The rows are grouped in 4 ways, from coarse to fine. Each group lies inside one group of the grouping before and may be the whole of it. The rows also spread widely along 15 directions, which tell nothing about the answers.
Known rows, each followed by its group in each grouping:
[ 12  22  32   2  22   4  22  10  -2  16   0  -6   6  24  10  15  21  29
   7  46 -26  16   9   9 -18   5   4  33  22  14  15 -16 -19 -25 -15 -24
  16  36 -44   3 -10]	j237 fovez zel Sal
[  5   2 -23  23 -12  22  24 -19 -12  10  14 -41 -23  -4  -9   0 -30  12
 -21 -12  15 -19  -3 -15 -14  -7  20 -22  -9   7 -21  -2  21 -18  10  -7
 -41 -29 -16  22   6]	j237 fedug Posep sopin
[ 11 -13  37  34  28   5   6 -24  28 -26 -38 -44  -7  14   5  11 -21  -2
  -7  12  30 -39  26   5 -27  11  27  12 -15  35  -2 -41  22  18 -30 -11
 -30  13  18  40  -3]	j237 fedug vora seno
[ -3  11 -13   3 -15  21  -9  -8  -6   0  -9  -4   1   2   8  15 -23  13
   1 -23   7   4  10  11   1  17  28 -23  -5   5  10   2  15 -23   5 -14
 -59   1  34  19   8]	j81 fuvon Lizi Lemuf
[ 11   2 -17   5   6  23   2 -22  -1  14  26 -32   2  20  15 -23 -21  24
   5  35   6  -6 -14   2 -15  16  16 -29   0  36 -16  13  10 -41   1 -14
 -11  -1 -46  34 -11]	j81 zeku Zute bolif
[ -1 -23 -15 -14   8 -16  10  10  -3 -10 -42 -14   3  20  15  13   7  28
 -19  -9 -30 -16  16 -14 -15  -6 -26  24   0 -23 -17  11 -15  21 -13  19
   2 -16   1 -33   3]	j81 Keba bet Pimal
[ 29   9 -39 -14  11   1   4 -31  -1  -5  13 -34  -9  10  10 -11  -6  30
  -2  -4  -8 -21   0  25 -30  32   7  13 -27  40   6  15 -14  -5   5  10
  35 -26 -13  -1  21]	j81 vadoz Lev Paku
[-35   8  -7   0  24   3 -25  33  -3   4 -34  35  -7  -1  27  -7   4  10
  -9  12 -40  10   2  16  20  20 -35  32   3 -14 -35  13  -8   9  -3  23
 -39   7   8  -5 -17]	j81 vadoz Vade kasa
[-25   1  16  33 -12  11  11 -10  26  -1  24 -16 -49 -18   4   1 -47 -20
 -40 -15  20 -32   9 -17  -2 -46   1  -9 -21 -30  -1  46  18 -21  14   4
  40 -52 -47 -13 -22]	j81 vadoz Vased Mipi
[  9  24 -53 -16   2  -4  10   4 -21  15  13 -27  -2   7 -18  16  25  10
 -21  -8  -7  11   3  10 -15   6  -7   9   0  16 -23  -7 -13  -5  31  20
  -8  -2 -11   9  22]	j237 fedug Posep fum
[  1  33 -20  10  -1  23  -6 -20  -8  20  27  10  -5  -8 -19  -1  12  39
 -15  -3 -27  12  -7  46  10  -6  27 -17 -24 -14  15 -14  -7  19 -28  23
  -5  11 -16  24   2]	j237 fedug devu gud
[  3  -6   8  10   1 -18  10  18   4   2  -5 -41  10  35   5   3  25  12
 -35  44  -8 -11   1 -31  -9 -41 -20  -3  29   2 -26 -14  -4  29 -19  -7
 -10  22 -36   6 -10]	j237 fedug vora doki
[ -5 -11 -22  -2   1  18 -22 -14   0  -5   7  25 -17  -6  28 -14 -14  21
   9  13  -6  -7 -19  13  34  31   5 -36 -21   7  -2  33  17  -1 -15   4
 -20 -21  18  -7  -9]	j237 fovez dulap Vurod
[-19   2  -6   8 -26  15 -28  16 -10   6  10  28  -6  -3  15   9  -1  -7
 -13   3   4  11  -4 -14  41 -11  -1 -41  15 -23   0  30  28   1   1 -12
 -46   4  21   3  -2]	j237 fedug devu susal
[ 20  19 -11  -2  12 -29 -12  26  -8 -20  -3 -52   1  33  22  11   2   5
  -5  23 -22 -22  11  -8 -19 -24 -39  21  22  26 -13  26 -30  15  14  -9
   0  16 -24   1   4]	j81 Keba bet gebid
[  6 -14 -21  -3 -17   1  27   1 -15  31  26  -6  -1  16 -21  15  33  18
 -30  26   7  10 -22 -33  10 -32  -2 -38  16 -28 -28   0  19 -13  -1   2
   9 -17 -46  -5   1]	j237 fovez Nov Pasa
[ 28  32 -19  10   7  12 -43 -33  -1  11  45  12  -8 -10 -31  18 -19 -19
  25 -19  36 -18 -16  67   1   4  30 -42 -59   6  18 -10  32  13 -12  12
  13 -12   9  43  11]	j81 zeku buza mive
[  7  26  32  -9   4  -7  14  36 -13  27  11  18   9  12  -7  45 -14  -6
  35  17  -1  20   1   9  -7 -12   0   8   2 -20  13 -18   3 -37  -3 -27
  -1  11 -35 -37 -28]	j237 fovez dulap funif
[ 28   6 -19 -10   7  10 -14   1 -25  19  19  29   8  16   4   8   2  36
  42  19 -25  10 -29  12  19  15  -9 -27  -1 -25   1  21   1 -17 -22  -6
  -2 -10 -17  -8   0]	j81 vadoz Vased sugi
[-20   2  -5 -23   5   9   3   7   5  37   4  23  23  11   0   2   3 -11
  -2  18  24  23  -5  18 -13  36  14  -7 -13  24 -25 -38  39 -29   6  -6
 -18  11  -9   0 -20]	j237 fovez zel sarol
[ -2  16 -13  -5  -4   8  13   7 -14  16   3  12 -31 -12 -15  37  25   4
 -16 -20  -9  18  17   7  -3  -4  -5  29   1 -29  13  22 -14 -25  32  16
  33 -16 -14 -14  22]	j81 zeku Zute Gana
[ 53   3  -7   9  -8 -23 -14   4 -14 -26  -5 -35  -8  23  11  25   2  15
   9  -7  -4 -43  -1  -9  -8 -19 -11   2  -3  13  15  -3  -6  63 -22 -23
 -28  -7  36  -5  39]	j81 Keba gifef vuza
[ -1  -3   6  34  23  18 -19  -1  -3   4 -10  -3 -11   8 -15  26 -10 -15
   3  17  29  -7  -7  -1  19  -8   4 -33  11 -16 -33   7  29 -27   2  -4
 -44   6  -1  61  -8]	j81 fuvon Lizi radaf
[ 28 -15  -8 -22  -6  -6   2   4 -21  29   8  33  18  24  -4  17   5  35
  35   9 -24   0 -24   1   3  -9 -12 -25  -5 -59   7  11   6   4 -38   1
  28 -20 -24 -44  -4]	j81 fuvon rol Zenom
[ 22  10  11  12  15  -4  -4 -14  11  -4  13 -25  -5  17   6   0 -15   6
  10  26   9 -25  -3  19 -20   4   8   0 -18  31   2  -9   2   3 -19 -13
  11   4 -23   9  -6]	j81 zeku buza Geko
[ 13  19  14   7 -21   7 -23   8 -14  39  12  22   7  11   8 -10   2  19
   5 -13 -28 -14  -8  15 -20 -20 -11   3  -9 -44  21 -12  21  50 -40 -12
 -11   4   0   2  18]	j81 fuvon rol nep
[ 27   9  19   0 -40  23   7  -7 -20  48  35  29 -12   6   0   5   7  20
  10 -16   0   0 -14  -7 -31  -4  10   0   1 -28  48  -1  37  -3 -16 -43
   9 -14 -10 -18  36]	j81 Keba kav vabam
[  0 -21 -28 -21   6  -2  31   1 -10  21 -20 -28  13  25  -2  10  19  12
 -24   5   4   5  12 -26 -37  11 -12  19  12   3 -40  -6   5 -31  27  12
   6 -17 -29  -7  10]	j81 zeku Zute bolif
[  3  32 -23   6 -15   9  22  -4 -16  22  32 -36  -5   1 -25  15 -28  19
 -14 -18 -14   0   4  10 -15 -39  17 -20 -15 -23  -2  -1 -10 -16   5  10
  -4 -17 -51   2 -12]	j237 fedug Posep sopin
[-10   5 -13  12  35  40  12 -15 -22  51  -9  19  -8  -4  -1 -25 -24  14
  12 -11 -23  -2  -6  24 -36  38 -11  32 -29 -24 -44  -5  33 -35   4  23
 -10 -35 -40  39  -6]	j237 fovez zel Sal
[  8  -7 -10 -19  24 -13   1  -5  12  -3 -23  -8  10  18   9  -5  30  15
  -8  24   1  -7   5  21 -25  41  -2  28 -15  43 -12 -39   1  28 -19  10
   4  16  11  -7   5]	j237 fedug vora doki
[ 15  -3  18  27 -13  24  -5   3 -20  15   7  37 -40 -14  -1  19 -10   4
  22  -9   3 -14 -17 -12  23  -7   0 -15  -8 -47  16  13  36  13 -24 -18
 -32 -28  16  -7  15]	j237 fedug vora seno
[ 12   2   3  18  18  10 -18  -4 -13   8  -4  24 -33 -11  -1  10  -1  -8
  16  -8  -2 -21  -4  15   3  14 -18  12 -20 -26  -1  17  23  18 -10   8
   3 -24  11   9  12]	j237 fedug Posep sopin
[ -6   9 -18   5 -17  17 -22 -28  21 -17  30  -9 -15  -4  12 -10 -18  29
 -25   3  -4 -13  -5  25  25 -14  32 -49 -23  12  26  33  -7  10 -19   4
  10  -6  -3   9 -10]	j81 Keba gifef vuza
[ 34  -9  -8  -1   0  -8  13 -22   8 -16  21 -31 -21  10  12   3 -16   5
   6   8  28 -35  -7  -4 -22  13   9  -4 -21  39  10  15   8  -9   0 -19
  30 -34 -10 -19  15]	j81 vadoz Vade kasa
[ 15 -11  33   6 -14  17  23 -15   3   0  -1  14 -19   5  25   7  -7  44
  10   7 -18  -7   2 -11  -6   9  20   8   2 -14  49  14  -2 -14 -35 -32
  17 -14  -8 -39   9]	j81 vadoz Vade kasa
[ 10 -15  19  13  14   5  11 -25   7 -11 -47 -33  23  21 -19  48   2   1
 -14 -20  30  -8  40   2 -25   5  37  -1  -8   1   6 -45  25  -4 -12   0
 -25  12  36  42  18]	j237 fovez dulap funif
[-16  10  31  32  16  27 -25 -17  18   4 -15   0  -5   3  14  -9 -16  -1
 -13   2   5 -11  17  20 -10  14  15   6  -8   3   5  -5  27  -3 -15  -7
 -21  17   6  56  -3]	j81 vadoz Vased sugi
[  3 -17   4   6  22  -5 -22 -21  18 -28 -27  24 -29 -14   0  31  26  -9
 -11 -12  18 -20  15  27  20  21   3   9 -34  -8  20   9  12  38 -17  27
  33 -16  52  -2  20]	j237 fovez dulap Vurod
[  5   2  24   3  -3   3 -15  13 -10  22   6  38  -7  12  26 -11   4  30
  18  25 -47  -8 -16   4   7 -12 -27   7   3 -44  17  24  -2  23 -43 -10
  20  -1 -29 -33 -11]	j81 zeku buza mive
[-16  11  14  11  28  -6 -22  -6  35 -14  -3  -6 -11  -3   3   5 -30 -30
  -4  15  33 -22   9  42  -5  12  11   2 -40  34 -14 -12  13   0  -5   9
  10   5  -6   9 -34]	j81 zeku buza Geko
[ -1 -23 -17   8  12  13  -7 -19  -5   8 -20  -8  21  20 -32  29   5  10
 -15  -5  19  -3   2   1   2 -12  13 -42  -3 -29 -34 -14  28  -8 -14  23
 -24   0   2  48   1]	j81 Keba bet gebid
[ 43  18  19  32  -8 -10 -12  -2   0 -33  18 -21 -32   3   2  37  -6   6
  11   9  17 -32  -7   0  20 -27  14 -17  -3  14  35   2  -3  35 -27 -35
 -22   0  25   1  26]	j81 vadoz Vade kasa
[ 19   5 -26 -14  15   5  -7   3 -15 -12 -18   9   7  14   6  30   3  34
  36  17  -8  18  -8  21  22  43  16 -15   9  20  -1  -2 -14 -29  -4  -8
 -48  18  31   1   4]	j81 fuvon rol Zenom
[ 25 -20  -1 -13  -1  -1 -20  -2  -8   3   5   7  10  26  21   2  -5   4
  29  18  -1 -15  -7 -12   2   6 -17 -28   1 -14   7  37  23   1 -19 -11
  17 -14  -4 -10  -2]	j237 fedug vora seno
[ 20  36 -19 -15 -11  -2 -16   0 -11  29  59 -17  27  20 -15  13 -28 -14
  17   2  15   2 -10  27 -12 -28  12 -47 -22   0   4   6  19 -23   6  -9
  19  -6 -45  13 -17]	j237 fovez zel Sal
[ -5 -11  26   9  -5  15 -39 -14  21 -11  -4  23  -6  13  31  -4  13   7
  -4  26  11  -6   1   5  24  15  12 -32  11   5  34  30  22   5 -28 -26
  -2  26  31  19   3]	j81 fuvon Lizi radaf
[  4  -9  23   2  26  12  -3   2  -9  22 -40   5  22  29  -7  22  38  10
   0  14 -12  12  23   0 -24  14  -8  28  22 -22  -5 -22  17  -1 -15   6
  -3  31   1  40  14]	j237 fedug vora seno

New rows. What belongs after each?
[ 18  17  14   9   1   5  12 -10  -5  -2   9   7 -33 -10  -8  39  14  11
  -4 -17 -11  -4  17  12  -1 -18   7  21 -12 -34  45  23 -12  -1  -5   2
  55 -18  -9 -12  22]	j237 fovez zel Sal
[ 27 -10   6  14  -6  10   3 -12 -10  11  32   3  -6  16  -6  13   7  15
  11  35  18  -7 -26 -16  19 -14  12 -49   9  -7   4  10  22  -9 -24 -24
  -1  -2 -21   6  -2]	j237 fedug devu gud
[-10   0 -22  -1   7 -10 -44   7  10  -8  -8 -16  18  18  26 -19 -34 -19
  -5   0  10 -25  -1  10   1   7 -21 -24 -20  16 -40  11  27  22  -1   8
 -39 -11  15  18 -17]	j81 vadoz Vased sugi
[ 37  23  14   2   2 -13  24   1  -4  -1  19 -40   1  18 -15  46   2  -6
   8  12  28  -6  11   3 -26 -15  21   6   0  29  20 -28   0 -16   5 -32
  11   9 -17   0  11]	j237 fovez zel Sal
[ 20  31  12  46  15  -8  16  12  -7  -7   0 -49 -23   3 -19  31 -13  -8
 -17   6  11 -28   5   1  -9 -42   3  15  -6   9 -24 -40   1  29  -6 -12
 -50   3 -13  36   6]	j237 fovez zel Sal
[ 47  26   9  32  -2  -6  -4   4  -6 -31  16  -2 -67 -16   9  33   6  10
  22  12  18 -29 -21   9  24  10  10   9  -6  35  39  -1  -9  31 -14 -46
 -38  -2  45 -15  38]	j81 fuvon Lizi radaf
[ -9   0  32  20  -9  -3 -16  17  15   8   8  -9  -4  15   8  16  -4 -27
 -15  25  34 -12   2 -20   2 -29  -3 -21  23  -1  -6   5  28  -6   1 -30
 -15  19  -8  17 -10]	j81 fuvon rol nep
[-20  10   5  27   5  24 -24   7  -5  10   1  73 -55 -35  -3  11  25   9
  -6   2 -17   6 -19  23  56   9  -9  -1 -12 -44   8  13  14  35 -26  15
 -21  -5  28  -7   3]	j237 fedug Posep fum
[ 64  -5   6   3  22 -23  15 -22  -2 -14   7 -21 -14  11 -22  47  19   0
  26   7  40 -34  -7  18 -22  12  16   6 -33  27  21 -38  11  27 -23 -12
  32 -16  16 -11  31]	j237 fovez dulap Vurod
[ 31   5  -9  -6  -6  -3  23   5 -20  29  24 -30  11  29 -12  23 -13  -1
  12   5  14  -6  -6 -27 -36 -17  -8  -6  11  -7 -14   4  16 -42  20 -22
  12 -24 -47  -4   8]	j81 vadoz Vased Mipi
[  5  22  -7  21  -1  15 -28  -5  -5   9   2 -10   3   4  -2   1 -34   3
   3 -13   5 -16  -4  26   0  -2  13 -21 -22   0 -12 -19  25  19 -16  -4
 -60  -1  15  38   0]	j81 vadoz Lev Paku
[ 10  -7  20   9 -13   5 -17   5 -10  -3 -17  26 -16  -1  22  11 -15   8
  18 -16 -14 -20   5  -3  10   5  -8  -1 -10 -34  25  14  22  34 -33 -17
 -25 -15  36 -27   8]	j237 fedug Posep sopin
[ 32 -15 -18  11  46  -9 -22 -31   0 -23 -33 -35   9  26   3  -1  18   7
   1   9   3 -36  14  21 -23  28 -12  14 -19  27 -24  -7   8  40 -18  28
   5   2  24  56  25]	j237 fedug devu gud
[ -5  -3   6  -8 -33 -14   5  25   8 -17  -2 -38  -7  17  25  33  -4 -28
 -26  10  43   2  25 -45  -3 -10   4  -7  37  42   5  17   8 -33  45 -45
 -30  11  17 -22   8]	j81 zeku Zute Gana
[ -2  50   2   8  -8 -14  17  27   6  14  23 -16 -14  -7 -13  18 -23   6
  -8   3   0  -3  -8  31 -14 -23  17  15 -22  17  -3 -51 -16  15  -7 -13
 -35  12 -26 -29 -19]	j81 fuvon rol Zenom
[-26  13   3  30 -10  22 -15  -6  11   5  -5  -1 -15  -3  18 -28 -19  34
 -35   0 -33 -14  -2  14  12 -22   8 -16  -9 -26  -2   6   0  31 -37   5
 -43   5  -6  22 -15]	j81 fuvon Lizi radaf
[ -5  -6  18  33  29  26   0  -7  -9  20  -7  -1   7  18 -12  12   4  19
   0  42  -7   6  -8  -5  15 -15   4 -29  18 -28 -30  -4  19 -27 -24   1
 -27  17 -39  59 -22]	j237 fovez dulap funif
[ 33 -17 -38   5   7  -5  32   3 -31  -1 -15  -9 -25   3 -14  33  16  24
   7   4   9 -10 -22 -25  12  16  -5  -5  -3   0 -41 -22  13   5   0  -1
 -53 -37  18 -13  27]	j237 fovez Nov Pasa
[  6   9  32  13  15  -5   1 -17  37 -41  -3   9 -28 -13   2  39 -13   6
   8  16  27 -13   9  41  29  10  49 -13 -39  31  47 -26  -5  15 -40 -13
  10  11  28 -24 -22]	j237 fovez zel sarol
[  6  -4  -8  13 -12  20  14  -2  -9 -23  -3 -10 -40  -5  30  14 -32  31
  13   6 -10  -6  -2 -23  23  13  12 -12  19   6  14  53 -14 -49  15 -28
 -33 -21   5 -19   3]	j81 fuvon rol Zenom
[  7  11  19  30  25   0   6 -20  20 -16  -8 -34 -34  -9   2   5 -49 -10
   1 -13  18 -48  15  27 -35   1  12  28 -45  22  -2 -14   7   5  -6   2
   8 -25 -15   8  -9]	j81 zeku buza mive
[ 37  15  13  18  17  15   2 -25  -6  -6   0  -9  -4  12   1  15   9  40
  20  16 -16  -9   0  28  -2  12  28   0 -10  11  31 -19  -5  12 -41 -15
  -8  16   4  30  16]	j237 fovez zel Sal
[ -3  33   4   7 -10  20 -10  -7   4  19  34  18 -22 -17   1  -1 -38  12
  13  -9  -8  -4  -8  41   1  -7  21 -13 -39 -14  27   6   4  -4 -17  -2
   6 -15 -27 -15 -20]	j81 zeku Zute bolif
[ 29  33 -25   4   2  -3 -31  -2  -7 -34   4 -11 -26  -5   4  39  17   7
   2  -7   4  -2   6  28  27  15  10   1  -3  33  30  17 -21  16  12  -5
 -20  11  51  15  38]	j81 vadoz Lev Paku
[ 33  -2  13  19  -1  -8 -27  11  -6 -31  23   8 -42   0  26  24 -35 -11
  46  26  15 -34 -25 -12  43 -12 -15 -37   0   1  16  58   6  -4 -11 -37
  -8 -24   5 -29  -9]	j81 zeku buza mive
[ 20 -18   3  14   0   9  42  -9  -7  -7 -22 -55 -19  25  15  13   4  28
 -17  11   1 -14  17 -47 -34   3   2  22  37  14  -2  19  -9 -46  20 -30
  -7 -10 -19   8  26]	j81 fuvon Lizi radaf
[ 16 -20  19   2  19 -21   6  12  10 -24 -34   4  -6  21  15  29  21  24
   7  35  -9 -13   1  -8  16  -1 -11   2  13 -10   3   1 -18  19 -37  -9
   3  10  10 -35 -10]	j81 fuvon Lizi Lemuf
[-35  26  -3  10 -24  11 -10  16   5  28  18   5  -1  -9 -17  14 -26 -14
 -33 -15   9  11   6  14  11 -43  14 -29 -15 -33 -15 -11  17  -3   6  11
 -32  -1 -23   4 -27]	j81 zeku Zute Gana
[ -6  -9  10   6   4  18 -16   1  -7  14   9  31 -15   5   9   6  25   6
  -2  31  -8   9  -7  -9  27   3 -13 -19  21 -27   4  41  16 -15  -8  -5
  17   6 -14   9  -5]	j237 fedug Posep sopin
[-11 -23 -14  -2  -4  19 -14 -20  -8  42   1  -4  48  32 -10 -20   0   5
 -23   1   1  -2   2  -6 -21 -15   0 -44  -3 -40 -37  -4  48   2 -21  22
  -3  -2 -30  48  -9]	j237 fedug devu susal
[ -5  -5  37  33  -9  23  -9 -15  19  13  13   1 -28   1  19 -12  -6 -25
 -21  12  43 -25   0 -19 -17  10   9   2   4  22   8   3  57  -8   3 -39
  -8  -4   6  34  17]	j81 vadoz Vased Mipi
[-26   6 -15   4   6   3   2  14   0  23   3   1  -4  -4 -17  10 -27 -23
 -14  -6  17  -2  -2   7  -2  -8  -6 -13 -19 -15 -48 -14  26 -12  13  17
 -29 -17 -21  -1 -29]	j237 fedug Posep fum
[ 12 -24 -13  13  13  -4  -5 -22  11  -7  -4 -68  12  41  17 -33  10   8
 -39  37   7 -39   4 -26 -29 -14 -17 -15  11  31 -39  11  18  26 -12   6
   6   2 -30  54   4]	j237 fedug vora seno
[ 13  -9  34  20   1  13  22 -20  17 -25  -5 -14 -24   7  16  23  10  33
  -5  39   8  -2   7 -14  18   6  38 -16  17  24  37   2  -3 -22 -25 -35
  -1  17   0   0  -2]	j237 fovez Nov Pasa
[ 16  19  19  12  -7   3  36  17 -22  20   0  -7 -25   2 -20  53  24  14
  -8  -7 -12  11  14 -18 -19 -27   0  39  26 -31  19  -6 -16 -26  16 -17
   9   1 -27 -15  27]	j81 zeku buza mive
[ 12 -18   0   8  22   2  10  -7   3 -25  -8   1 -32   1   4  38  14  -2
   5  28  26  -3  -1 -14  29  17   5 -10   7  15  -3  26   6 -32  10  -8
  11 -13   8  -1   1]	j237 fovez zel sarol
[ 25   2 -39 -39 -15 -17  -8  13 -21   4  -6 -34  24  36   9  29  19 -13
  -1 -20  17   6  22 -20 -35  15 -18   5  23  19   0  28   5 -32  51 -15
   3  -2  20  -1  41]	j81 fuvon Lizi radaf
[-14 -53 -10   6 -11  41  24 -33  -4  19 -21   2  -1  12  10 -10  -7  43
 -26   2  -3   0  -3 -43   4  11  16 -35  16 -38 -23  32  30 -48 -10   3
  -8 -38 -19   9   0]	j81 vadoz Lev Paku
[ 14  -7 -13 -10  20 -21  -7  21 -13 -14 -40  17  -8   5 -20  69  34  -6
   7 -11   4   6  16   4  20  -4 -19  16   0 -37  -9  -1 -12  14   4  26
   2  -7  32 -22  16]	j81 zeku Zute bolif
[ 13  12 -10   8  15  -4 -14 -17   7  -6  -5 -26   1   5 -10  17 -12 -25
  -7 -18  37 -23  14  30 -22  12  16   0 -38  32 -10 -32  31  22   3   7
 -16  -7  27  40  15]	j237 fovez zel sarol
[ -1 -41   3  -1  18  -9  15  20  -7   7 -36  16   8  22   7  15 -12  14
  13  22  -4 -12 -15 -30   9   1 -26  -6   4 -35 -52  -7  18  -5 -27   2
 -31 -27 -12 -36 -24]	j81 vadoz Vade kasa
[-16   5  24  11   2   0  15  16   7  25  -4   9  -8   1   7  -6 -36   6
  -7  -4 -15 -18  -1   4 -23 -19 -11  23 -23 -33 -15 -14  12   7 -23   1
  -2 -25 -41 -33 -27]	j81 vadoz Vade kasa
[ 31   4  20  25  16  19 -30 -13 -19 -12 -16  17 -11   4  19  19 -35  22
  55  -9 -24 -22   2  20  17   9   2 -15 -19 -35  31  29  12   9 -40 -11
 -24 -14  25  18   5]	j237 fovez dulap funif
[ 34  -5  -2  -1  22  -3   7   4 -34   2 -46  17   2  10 -21  62  24  22
  27 -26 -19   2  14   8   0  10  -6  24  -8 -49   4 -22   0  16 -20  16
 -19 -12  37  -3  33]	j237 fovez dulap funif
[ 43 -14  -5  -7  -7   5 -29  -9 -18  -8  35  24  -8  22   9  29  11  20
  42  31   3  -4 -29 -10  38  -9  -6 -63  15 -21  35  68   9 -20 -21 -28
  31  -7  -5  -9  10]	j81 Keba bet Pimal
[-18  -8   1  10   2  28   0 -22   0  32 -20  -9  29  16  -8 -12 -19  14
 -18 -10   2  -3  12  12 -27  11  26 -19 -16 -13 -23 -40  42  -1 -25   8
 -47   8  -2  45 -11]	j237 fedug Posep sopin
[ 23 -23  -3   9   8  -2 -18   8 -18   6  -4  35 -15   8 -20  45  24  -4
  13   5  13 -12 -20 -13  33 -22 -20 -28   3 -54 -13  16  24  21 -18   5
   0 -21  16   0  14]	j81 Keba gifef vuza
[ -5   9  25  34  -4   8 -45 -19  29 -10  25 -26 -17   9  31 -34 -39 -18
 -19  11  18 -51   1  12 -14 -23  -2 -26 -21  22  10  30  35  32 -22 -20
   4   3 -12  44 -11]	j81 Keba bet Pimal
[-15   4  -8  10 -33   9 -24  16  -9  19  11  26 -32 -11  29 -18 -10 -10
 -19 -23  -5 -19 -10 -14   6 -11 -28  -5  -7 -33  -3  38  35  29   5 -10
 -26 -33  19 -16  16]	j81 fuvon Lizi Lemuf
[  2   2 -18 -17   1 -12  -6  11   6  -9 -24  14  12  12  20   1  32  41
 -10  19 -18   9  -8  18  15  38   7   8  -6  33  -4 -43 -12  43 -35  -5
 -52  25  45 -30   8]	j81 vadoz Vased sugi
[ 10 -15 -12  -4   5   7  -8 -29  19 -18  17  23 -22  -4  -3  16  24  30
  -3  32  14   0 -18  21  44  10  30 -46 -19   5  22  16  -6   4 -34  10
  34  -5   2 -18  -8]	j81 zeku Zute bolif
[-15   6   3   2 -20  21  15 -12   8  20  12  25 -26 -13   5  -6  17  41
 -36  -4 -25   6  -3   9   5  -3  17   9 -11 -25  27   5  -6   9 -22   5
  26 -13 -17 -32   6]	j81 vadoz Lev Paku
[-16 -37  15   3   3  15  -2 -12  13  -3 -30  12  -5   7   7  25 -14   1
  -6  -7  14  -5  19 -17   8  -1   7 -22   7 -43   2  37  20 -38  -3   6
  18 -19   5  -1 -10]	j81 fuvon rol nep
[-17 -17 -21  10  16  26  -7   3 -19  15 -14  30  -5   0  -5  12  10   7
  -2  17   2  18 -12 -10  34  20  -3 -27  13 -22 -43  13  26 -31   5  14
 -47  -3   4  28  -8]	j237 fedug devu susal
[  7 -38  -9  -9  -2  -3  -5  -8  -2 -11 -24   8   3  19   5  22   9  27
  -9  -3 -16 -14   5 -20  18 -21 -11 -24   3 -50  -1  37  -1  14 -24  17
  23 -25   5 -22   2]	j81 Keba gifef vuza
[ 21 -19 -11  15  14  22  11 -36  -4 -31 -14 -25 -25  -1  -3  39 -33   9
  19 -13  26 -14  15  -6  12  17  31 -32 -11   1   6  37  14 -59  14   0
  -3 -36  11  26   5]	j237 fovez Nov Pasa
